Each cloud of rows lies close to a flat space through zero, with a little noise off it, and is much wider in some directions of that space than in others. After each cloud: how many dimensions does that space have?

[[-35  -3  11  15 -34 -23  23 -30   4  -6 -24 -41   3  -1  18   9 -18   9
  -47]
 [ 14 -17  -6  24 -38  -3  24  30  -6  25 -27  -5 -19  13  16 -27 -11 -26
   -1]
 [ 14   9   8  -9  43  11 -14  14  -1  -5  -1  22  -4 -10 -14  17  -1  -6
    9]
 [ -4   6   0  -1  -8 -11   0 -28   2 -16   8 -12  14  17  14  -8  -9 -18
   -1]
 [ -1 -19 -19  24 -26  -4  20 -14   8  -4 -29 -38   0  25  42   2  14   3
    5]
 [  2  12   1  15   9 -11 -38  14  -5 -16  24  23   2  -4  -2 -30  16  -6
   19]
 [ 18  -9 -12   8 -22   4  20   4  -9   3  -1   1  16  23   8   0  -6 -11
   16]
 [ 26   1  -5  -2  35  -4  -7  14  -3 -13   6  19  15   9  -7   4   7 -15
   35]
 [-19   4  16   9   4  -7 -14  21   5  13 -16   0 -35 -31  -7 -15  -1   3
  -30]
 [-23   9   7 -13  -2   7 -15 -19  11   3  10  -8 -14 -16   1  -5   3  13
  -20]
 [-15   8   5 -33  30   3 -18 -14  13   2  20   1 -10 -25 -20   3  14  20
   -2]
 [-11  -9  -4  20 -25 -23   9  -2   1  -2 -13 -20  -4   6  18 -19   2  -4
   -6]
 [  3  -6 -13  -7  -2  26   0 -10   9   7  -2  -9  -8   3  12  13  19  19
   10]
 [  0  15   7   5  20  23 -34  15   4  -2   0  19 -21 -16   1   1  12   5
   -2]
 [ -3  12  -5 -11   7  24 -31 -11   5  -6  26  13  -1  -5   0   2  23  20
   12]
 [-20  13  -2  12 -37 -14 -27 -26  -6 -21  39   2  20  12  12 -30   8   5
    0]
 [ 48 -14 -15 -18  65  20  17   9  16   4 -34  -4  -7  23  14  29   6 -33
   43]
 [ -3  -3   2   4 -14 -10   6   5  -5   4   2   0   3   0  -3  -9  -7  -3
   -4]
 [ 30   0 -11  -3   0  -1  -2   7  -8  -4  21  21  18  26   1 -22  -4 -34
   37]
 [ 13  10   9  -9  46   2 -12  17  -6 -11   5  26  10 -13 -27  24  -1   4
   12]
 [ 31   8  -1 -15  25  14  -9  18 -10   0  21  35  11   7 -20   0  -7 -22
   29]
 [-20   9  12  -6 -13  -7  -5 -16   1   1   7  -7  -5  -8  -2  -9 -13  -2
  -27]
 [-12   0   0 -10 -16   0   0  -8   0   6  15  -2   2  -7  -9  -4   2  16
   -6]]
 : 8

[[ -9  -4  14   0  -5 -26 -21   7 -15   3 -20   3   2   9 -23 -14  19  -9
   30]
 [-66 -45 -13   3 -25 -71   3   4  12  -7 -45   1   3  15 -46 -51   6 -42
   54]
 [-38 -11 -23 -11  -8 -24  31 -23  24  -3  -8 -13  -7   0 -18 -12 -26 -29
   -1]
 [ 61  -2  -6  -8   8  55   0 -17   0   6  10  15  26 -26  70  42  -9  34
  -54]
 [-27 -13   8  29  -7 -17  -9  46   0 -11  -1   8 -16  12 -21 -35  14   2
   34]
 [ 33   0  10 -22   0   0 -25 -26 -25  14 -25   5  27  -6  14  20  14   6
   -3]
 [-39 -41  -6   4 -19 -51  -9   9   1  -2 -41   8  11   7 -25 -36  12 -25
   42]
 [ 25  18  21   8  10  16 -23  20 -20   4   9   5  -3   2   6   5  20  21
    5]
 [ 40  11  -2  -5   8  38  -3  -9  -3   5  14   4   9 -12  37  28  -4  22
  -35]
 [ 21 -11   9 -16  -4 -14 -27 -17 -25  10 -34   9  27   1   5   6  20   3
   11]
 [-35 -29 -12 -18 -17 -52   0 -25   0   4 -45  -3  16   6 -28 -20   1 -36
   28]
 [ 46  36  25  12  20  41 -24  22 -23   4  28   3  -6  -1  17  20  18  35
  -11]
 [-28 -13 -15 -23  -8 -31  18 -37  10   5 -24 -12   7   2 -20  -7 -15 -32
    5]
 [  4  13  23  26   7   5 -20  41 -15  -6  15   5 -16  11 -11 -13  23  19
   24]
 [  8  -6 -16 -30  -4  -1  16 -49   8   7 -15  -6  19 -13  14  17 -20 -16
  -27]
 [-37 -25  -9   6 -13 -34   5   5   8  -5 -20   1   0   6 -20 -25   2 -20
   25]
 [ 37   3  -6  -8   6  37   2 -13   5   6  13   7  13 -17  42  28 -10  20
  -39]
 [-35 -25   6  -2 -14 -56 -20   6 -14   1 -42   2  10  15 -40 -33  24 -26
   50]
 [ 19  26   8 -17   8  12   1 -22  -8   6   8 -10  -2  -2   2  19  -3   2
  -16]
 [ -5   7  28  19   3 -16 -27  42 -24  -4  -3   5 -10  15 -28 -21  31   6
   42]
 [ 68  45  25  -3  24  58 -20  -1 -25  10  33   1   0  -9  34  42  11  40
  -34]
 [ -9 -12   3   7  -5 -11  -6  13  -2  -3  -7   5  -1   3  -6 -13   6   0
   15]
 [ 36  -6 -27 -33   0  35  24 -60  17   9   1   1  28 -27  55  43 -35   4
  -66]]
 : 4

[[ 25  33 -33  13 -24  -5  13  -2 -37  53 -19 -35 -47  -3 -24  -2   0  11
   30]
 [-15 -23  10 -27  -8   7  37   5 -14 -38   0   2 -50  -2  -7 -70   6 -41
   -7]
 [ -6   9 -19 -33   9  27   4   4   3  28  -9 -17   1  41 -25 -34   1  21
   33]
 [ 17 -28 -49   5   7 -32  11 -27   0  53 -54  -6   2 -24  -1 -16 -13  29
    0]
 [ 23   7  24  -4  22  -9 -24   2   7  20  44  23  16  11  42   2   4  11
    1]
 [  2 -13 -26 -14 -13  26 -19 -13 -28  23  40 -37   5  21   0  -6 -30 -23
   -2]
 [-30  -6   7  -1  10 -16 -27   7  20 -13  11  -2   8  11  -5  37 -31  57
   31]
 [-18   8   2   7 -48  24 -29 -28 -17   8   0 -40 -47   0 -13 -35  17   5
   -1]
 [ 19 -23  37 -16  20  20  -5  -4  14 -13 -17  21 -10  19  22 -11 -29   0
  -45]
 [-21 -12 -15   8  61  -8 -25  51 -12   7  20  22   9  42  -8  26  -4 -29
    4]
 [-13  31  -2   7 -41 -31  57  12  37   8   8 -33 -16  -7  17  -9   0 -43
   -7]
 [-52  18  -1  11  22  -3  -1  -1  46 -12  28   3  50 -19  11  43  33  49
   19]
 [  3  32 -28  27  -7 -44  23 -43  48  13  -9  -9  15 -40   3  14  25  14
    8]
 [ -5  23  14  42 -18  -4  47 -47 -26 -10  17 -42 -32 -25 -15   6  33 -18
    8]
 [ 40 -13 -36 -46  -9  -6  40  35   1  14  -1  25  29 -77  42  42 -44  52
  -22]
 [ 20  10 -24 -22  17  12   0 -47  51  -3   7 -18   1  10 -10  -8   1 -11
  -48]
 [-29  -7 -61  20  12 -12  26 -25  15  43 -29 -41 -33  -4 -14 -14 -19  -4
   -8]
 [ 24 -38  15 -27 -12  -1  46 -10 -10  -3  -7 -11  -1 -24  19 -17   2  -5
  -46]
 [ 10 -12 -13 -36 -37  12 -32  -6 -14 -26  31 -24   4 -23 -25   8  38   9
  -26]
 [-12 -23   9 -15 -29 -23  28  26  -2 -22 -33 -11  11  -5 -22  12 -12  20
   14]
 [ -2 -19  -4  12  -6 -30  -2 -16 -18   3  -4 -23 -43 -15 -14  12 -13  27
    1]
 [ 22 -24 -16 -19  40   0  -2  22  -5  15 -10  31   4   5  15   0 -26  -2
  -23]
 [  7  -7  17  -9   8  38 -36 -15 -25 -57  -2  15   1  14 -43  17 -13  10
   10]]
 : 15

[[-42  -7   3 -56   7  33  48 -36 -28  42  37   2 -29  24  -3 -77   6 -57
  -54]
 [-12  16  39  -1  -3  42 -10  15  13  15   1 -12 -20  -1 -16  10   2 -30
    4]
 [ -3  10  85  13 -23  29 -36  53  23   2 -26 -47 -62 -49  -2  42  11 -39
  -10]
 [ -9  18  56 -19  -2  36   3  -4 -34  42  24 -41 -42 -20  -4 -14  13 -54
  -33]
 [ -7   4 -23  18   5  -3   1 -26 -18   1  -9   6 -14  19  11  -6  -3   0
  -21]
 [  2  26   9  28   4  29 -23  18  30 -10  -6  13  25  13 -26  36  -6   7
   49]
 [-14 -29 -60  35  12 -29   4 -35 -11 -17 -13  25  -6  31  10 -13  -6  33
  -15]
 [ 12  36  48  37 -14  19 -40  23   1  -2 -35 -35 -42 -22  10  51   4 -21
   -8]
 [ -2   0  40  14  -2  17 -14  17  -8  18  15 -32 -24 -27 -16  15  10 -15
   -1]
 [-26   8  49 -29  -8  51   2  31  37  16   4  -2 -17  -4 -21  -4   2 -46
    7]
 [  4   1  36 -46  -7   6  19  10 -11  24  25 -19  -9 -22   0 -26  10 -31
  -14]
 [  4  28  35 -65 -19  29  14  44  59  -4  -9  20  36   3  -7   0  -8 -27
   38]
 [ 32  -3 -11   6  -4 -46  -4  -2 -25  -9  -9 -18   5 -23  25   9   6  25
  -14]
 [ 15   5  24   3  10   5   1  -3 -32  24  35 -27   6 -18 -15   0  11  -6
    2]
 [ -2 -22 -52 -14   7 -31  25 -26 -11  -8   4  25  23  21  13 -33  -5  23
  -10]
 [ -1   3 -30 -61   0  -9  40 -20  -3   6  13  29  38  25  11 -47  -6  -5
   -6]
 [-28  -1  19  14  -4  31 -10   7  21   0 -15   4 -32   7  -9   6  -1 -21
   -3]
 [ -6 -17  -9 -36   2  -7  22  10  22  -2  17  21  29   2  -7 -23  -3   9
   17]
 [-15 -27  27  -1  10  14   4   5 -16  27  40 -23 -19 -25 -24 -16  14 -13
   -4]
 [ -7 -23 -27 -33  -1 -24  28 -14  -6  -3   4  16   6   8  17 -38  -2   3
  -22]
 [ 49  46  80  -6 -33  -1 -36  66  27 -13 -38 -47  -8 -58  19  64   8 -15
   18]
 [  5  -4 -30  27   8 -19  -8 -15  -9 -12  -7  10   8  11   3   9  -5  27
    4]
 [-13 -11  21   1  -1  18  -4  21  26   2   7   0  -3  -6 -19   8   1  -8
   18]]
 : 6

[[  4  -1   5   0   1   4   0  -1  -1   0   0   1  -1  -1   0   0   2  -1
    0]
 [ -1   5   2  -1  11  11   0 -12   5  -7   3  -7  -8  -5  23   5   2  -4
  -12]
 [-10   6   0  -2  18  10  -1 -22   6  -9   7 -16 -10  -5  39   7   5   0
  -17]
 [ 18   7  13  -7   5  17   6 -10   1  -8   2  -7 -15  -8  15  10  -2 -10
  -11]
 [  2  -9  -5   0 -20 -11   0  24  -6   9  -2  16  15   8 -39  -7  -9   4
   19]
 [ 13  12  17  -5  31  29  10 -43  11 -21  10 -29 -33 -19  71  24   6 -18
  -40]
 [ -4   0   0  -1   3  -1   1  -3   0   1   1  -2  -3   1   7   3   0   1
   -1]
 [ 24   2  12  -4  -8   7   4   4  -6   0  -2   2  -6  -6 -12   4  -5  -5
    1]
 [  7  -4  -1  -2 -11  -3   0  11  -2   4  -1   5   4   1 -19  -2  -4  -1
    7]
 [-24  -4 -19   7  -5 -13  -8  11   3   7   0   4  16  14 -10  -8   4  12
   11]
 [  7   1   5  -2   2   6   1  -7   3  -5   1  -3  -8  -1  10   5   1  -5
   -6]
 [ -3   1   1   1   2   4  -1  -7   1  -1  -1  -2  -2   0   9   0   1  -1
   -5]
 [  7  -1   1   0 -13  -8   1  12  -5   3  -3   9   9   4 -29  -3  -5   2
   13]
 [ 31   2  16  -6 -11   6  11  12  -7   2  -7   7  -3  -6 -26   0  -9  -9
    7]
 [-10  -3  -7   1  -3  -8  -1  10   0   6  -3   5  10   7 -10  -3   2   4
    5]
 [  9   2   4  -3   8  10   2  -8   1  -5   1  -7 -10  -4  13   5   2  -7
   -9]
 [ 30  -2  13  -4 -14   5   8  14  -5   2  -6   7  -3  -3 -26   1  -8  -7
    6]
 [ -1   3   4   0  12   8   2 -14   1  -9   3  -8  -9  -7  29   9   3  -6
  -16]
 [-33  -3 -18   7   8 -14 -11  -2   2   3   3   1  11  10   9  -6  11  11
    7]
 [ 43  -3  18 -10 -27   1  11  25 -12   7 -10  12  -2  -2 -47  -2 -14  -6
   15]
 [  1   5   2  -2  15  10   3 -18   3  -6   4 -12 -10  -5  33   8   2  -6
  -14]
 [ -9   2  -2   0   9   1  -2  -8   4  -2   2  -5  -1  -2  13   4   1   1
   -5]
 [  5  -1   1   0 -14  -8  -1  18  -5   5  -3  12  10   3 -29  -8  -5   3
   13]]
 : 2

[[ -3  -7  -9  -5  12   4   0  -5  11   4  -5   1   0   9   7  -5   8  -1
   -4]
 [ 12  15   0   4 -11   5   5  14 -14   5  15  -2   3 -13   5  12   7   5
    7]
 [  0   4 -23 -25  24  13   1  -4  12  23   5 -12  -3   1  19  18  27  -3
    6]
 [ 14  19   5  11 -23   7   3  21 -19   3  19  -1   0 -14   0  17   3   4
    9]
 [-12   1  16   0  -6 -15  -8  -7  -4 -14 -10  -2  -1   3 -21   3 -22 -14
    1]
 [-13 -12  -1 -21  26  -8  -3 -23  15  -1 -17  -7   0  11  -3  -9  -1  -4
   -4]
 [ -2  20  25  17 -37 -12 -11  21 -26 -16  11  -4  -5  -9 -27  27 -24 -16
   10]
 [  4 -12  -7  13  -1   7   4   2   8  -2   0  15   0   9   8 -18   5   6
   -8]
 [  7  13 -16 -15  11  14   2   7   2  21  13 -13   0  -8  17  22  27   2
    9]
 [ -1  28 -13 -62  42   5   5 -11  -2  36   8 -46   8 -21  14  43  35   2
   25]
 [  2   2   8   6  -7  -5   1   1  -8  -6   0   1   4  -3  -4  -5  -9   5
    0]
 [  0   3   8  13 -14  -3  -5   7  -8  -8   1   4  -2  -1 -11   5 -13  -6
    1]
 [ -3   7   8  -3  -5  -6  -4   3  -8  -2   1  -9  -1  -6 -12  17  -8  -7
    4]
 [-20 -22 -10  -9  23  -5  -6 -22  27  -2 -20   3  -9  25  -3 -10  -4 -15
  -12]
 [  4  23  15  47 -60   6 -13  46 -29 -12  26  11 -18  -4 -24  42 -20 -28
    7]
 [  1   8  10  10 -19  -5  -4  11 -14  -7   8   0   0  -5 -12   9 -10  -4
    3]
 [ -7   0   0 -15  13  -3  -3 -10   6   2  -7  -8   0   4  -1   2   1  -4
    2]
 [ -6   1 -20 -33  33   6  -1 -16  17  23  -3 -17  -2   3  14  13  25  -5
    3]
 [ -6 -17 -27 -41  55   7   7 -31  32  24 -15 -11   5  11  27 -18  30  13
   -6]
 [-16   7  -3 -36  26  -7  -8 -19   6   9  -8 -26  -1   1  -5  22   4 -13
    7]
 [  9  39  17   4 -36  -1  -5  29 -35   1  27 -18   1 -27 -17  48  -7 -11
   22]
 [  3  15  14  22 -33  -1  -8  22 -17 -11  12   2  -6  -5 -17  22 -17 -13
    6]
 [ -4 -22 -30 -40  59   8  12 -34  33  23 -18  -7  10  10  32 -29  32  20
   -9]]
 : 4

[[ 21  -9  -3  11  29  -7 -18 -15  14   0   2  -6 -11  -1 -15   0   5  10
  -26]
 [ 10  -8  10 -20 -29  -4  -2 -30  -5 -22  27  11  13 -37 -15 -48   5 -19
   13]
 [ 13 -13  19   2  46 -35 -11  22  -9  15 -17  22  12   7   5 -51 -15  -8
   -6]
 [-12  14   4 -16  31 -18 -26  11 -12  -6   9  28 -14  32   5   9   2  25
  -11]
 [ -1  -4  -7  24 -10   7  22 -20  -1   5 -11  -4  -2 -15  11  -1   0 -12
  -11]
 [-12  20   7 -10 -15  16 -26 -11   4  -1  -1 -21 -27  -3  14  15   0  14
    7]
 [  3   8   1 -33 -19   8  18 -13 -12  -6  -5 -16   2 -19   4  10   6  15
   -4]
 [  6 -26   7   5 -34  -2   6  20  14  -2 -13  -6  14 -15   8 -19  19  20
   10]
 [-21  23  16 -25 -38  18 -21 -17  -8   4  23  -6  -7  -9  14 -11   3  -1
   24]
 [  2 -13  10  15  18 -15  13 -10  32  18  -2 -24  15  11 -23 -37  10  18
    1]
 [-15  35  17 -28   5 -17 -15 -60  -6 -36   8  -8 -39  -7  -9 -22  -6  13
    5]
 [-13  -2   9 -11   9  13  -9  27  25 -17 -17   2 -39  19   9  14 -16  -6
   31]
 [  3   5   0 -11 -17  -8  13  -1  -6 -24  -3 -23  11 -11 -16   0   3  19
   15]
 [ -2 -10  14  -9  -1   3  16 -34  24   3   5 -16  -4  -9  -8 -28   4   0
    9]
 [-15  30   6 -12   1  -5 -29  20 -10   6 -18  20  -9  17  19 -12  -5  10
   -5]
 [  6   6  18 -34  18 -10 -42  16  -1   2  18  20  -1   7  -5 -24   1   4
    2]
 [ -2   0 -18  11  23  10   6  27  21   6  -9 -15  -9  38 -13  55   3  21
   -2]
 [ -7  17  10 -24 -17 -20   0 -20 -32  13  21  15  38 -10   1 -45  20  15
  -10]
 [  0 -12   6   9  29 -11   0  55  65  -5 -71  11 -29  38   5 -29 -10  16
    1]
 [  5 -13  -7  20 -40  -2  36  -4 -12  -9 -24 -35  17 -32   9  12  15  21
    0]
 [  3 -34  11   0   5   7 -16   8  39  -1  15  10 -14   8  -3 -11  13   4
   12]
 [  6  -7  -7  -3 -18  11  45 -32  14  -4  -5 -31   8 -20 -17   0   6  -3
    2]
 [ 25 -56  -8   5  31   3  36  -6  64 -14 -18   4 -25   4 -16   8   9   7
  -22]]
 : 12

[[-35   8  -5 -35 -11 -27  32 -28  35   2  23   4  24  11  30  -6  -3 -14
   -2]
 [-40   3 -33 -57 -50 -30  32 -54  38  38  39   9  43  31  46 -32 -16 -23
  -14]
 [ 15   1  14  19  21  10  -5  17 -14 -15 -13  -7 -16 -12 -15  10   2   7
    9]
 [  5   0  -4  -1   4   3   4  -2   3  -2   2  -9  -6   0  -4  -2 -13  -7
   -1]
 [ 12   2 -22  -2 -14   9  -5  -1  -4  13   4 -16 -14   5   0 -15 -30 -16
   -1]
 [ -7  -5   4   0 -10  -5  -9  -6  -4  14  -3  19  18   1   8   1  22  18
   -7]
 [-19  -1   4 -19  -1 -13  15 -15  13   2   9   4  11   4  17  -1  -1  -5
   -3]
 [ -4   8  -9 -17   5   2  25  -4  22 -11  10 -34 -20   4   3  -6 -41 -32
   11]
 [ 26   5  20  30  47  24   1  38  -5 -44 -20 -43 -55 -20 -36  21 -23 -16
   22]
 [ -1  -4  16  17  12   0 -14  12 -14 -11 -11  24  10  -6  -5  16  32  23
    1]
 [ 18   6  21  18  43  16   8  29  -4 -44 -11 -32 -41 -17 -29  22 -20 -14
   16]
 [ -7  14  28  -4  51  -2  38  10  23 -54  -4 -35 -32 -14  -6  24 -22 -22
   22]
 [-48  -6  -9 -40 -44 -35  12 -46  24  39  21  48  64  22  51 -18  35  11
  -21]
 [ 13  -2  11  21  10   9 -18  15 -16  -5 -17   9  -2  -6 -13  13  19  18
    3]
 [ -8   3 -14 -20 -15  -8  16 -12  13   7  17 -10   2  10  16  -9 -19 -18
   -2]
 [-10   2   4  -9   1  -2   3  -8   3  -2   1   3   8   0   1   2   3   4
   -2]
 [ 11   2  14  17  28   8  -3  21  -7 -22 -13  -9 -20 -14 -18  14   0   1
    9]
 [ -7  -3  19  -1  12 -12  -1   2   3  -5  -9  22  14  -4   1  17  30  18
   -1]
 [-19   4   3 -23   2 -12  26 -17  24  -6  10  -5   9   2  16   0  -6 -10
    1]
 [ 38   8  15  34  49  33  -1  45 -11 -44 -15 -55 -71 -22 -47  21 -42 -21
   26]
 [-20   0  21  -7  11 -12   2  -8   1  -3  -3  29  30  -1  14  12  38  24
   -5]
 [ -3   5  -7 -12  -5  -2  10  -9  14   2   9 -13  -6   4   7  -5 -11 -15
    1]
 [ 16  -6  12  29   3  13 -31  19 -30   1 -20  24   6 -13 -14  11  33  33
   -3]]
 : 3

[[ 42 -10 -26 -19  14  21  -9  20   2   1 -16 -20 -12 -26 -28  22  10  10
  -17]
 [  4  70 -32   0 -53 -25  -7  28 -33  18 -11  16 -22 -10  48 -48 -26   6
  -46]
 [-22  -9  11 -20  15   2   5   3   6   3 -18  24 -28  34 -23 -27  19 -14
  -33]
 [-12  -3  19  17  40  -3  48   7  32   4   3  30  -2  44 -17 -14  12 -14
   42]
 [-20  20   7  37 -35 -13  30   2   3 -16 -11   3  -3  47   3 -19 -25 -12
    0]
 [-33  12  24  56  -3   0  27   6  17   0  21 -20 -16  -4   5  -2 -50 -20
   22]
 [ -4   9  -1   5 -28 -30 -19 -22 -10  25  -1  15  33   6 -30  26 -41  22
  -18]
 [-46 -31  30   5   8  20  -8  -3   8 -36  22  17  10 -17  -3  50  28  -3
   -3]
 [-25 -48  20  22  39   3  38 -22  29 -10  20 -32 -61   8  13  -1   9  -9
   19]
 [ 10 -25  24 -43  18   6 -29   3   4  -4 -19  10  15 -13 -19  10  23 -15
  -23]
 [  6 -32  22 -21  27  -9  -3 -19   5 -13 -10  -3   4 -10 -15  -1  14  -5
   15]
 [-27 -19  -6   8  -5   3  14 -25 -11 -38  10 -22 -10 -30   2  29  16  -1
   -8]
 [ -9  25 -14  47  -8 -10  69 -33 -24 -57   4 -16  28 -23  13  -9  -7  -4
   76]
 [ 30  12 -30 -18   8   5   8  35   9   2 -17  -8 -25  -4  -4   2  26 -13
  -30]
 [ 30   8 -16  37  -7  -8  28   7  -2 -19  12 -20 -19 -37  43 -13 -26  37
   43]
 [ 11 -22 -39   0   8   3 -49  -2   3  27  15 -34 -53  -4 -44  21 -21  47
  -23]
 [-13  17  11 -18  22 -49 -27  10  26  31 -17  36  23  23 -85   0 -29 -22
  -48]
 [-14 -15   4   1   8   8  21 -13   4 -10   3   5   2  12  -4  15  19  -6
    2]
 [ -7  16  20  -2   2 -24  22 -12   7   8  -4   9  17  39  21 -25  16 -36
   36]
 [-15  -1 -20   0  21 -51 -26 -19   8  20  17 -18 -48  13 -19 -14  -7  11
    1]
 [ -8 -35  47 -27  11   0 -22  10  21   2 -22   8  -6  26 -40  52  23 -32
  -20]
 [ 19   1  -9  -6 -13   8  -8 -20 -31   6  -1 -14   2 -17  16  21   8  14
   35]
 [ 18 -26   2 -27  27  -4  -4   3  36 -31 -13 -23  42 -12 -36 -12  17 -35
  -33]]
 : 14
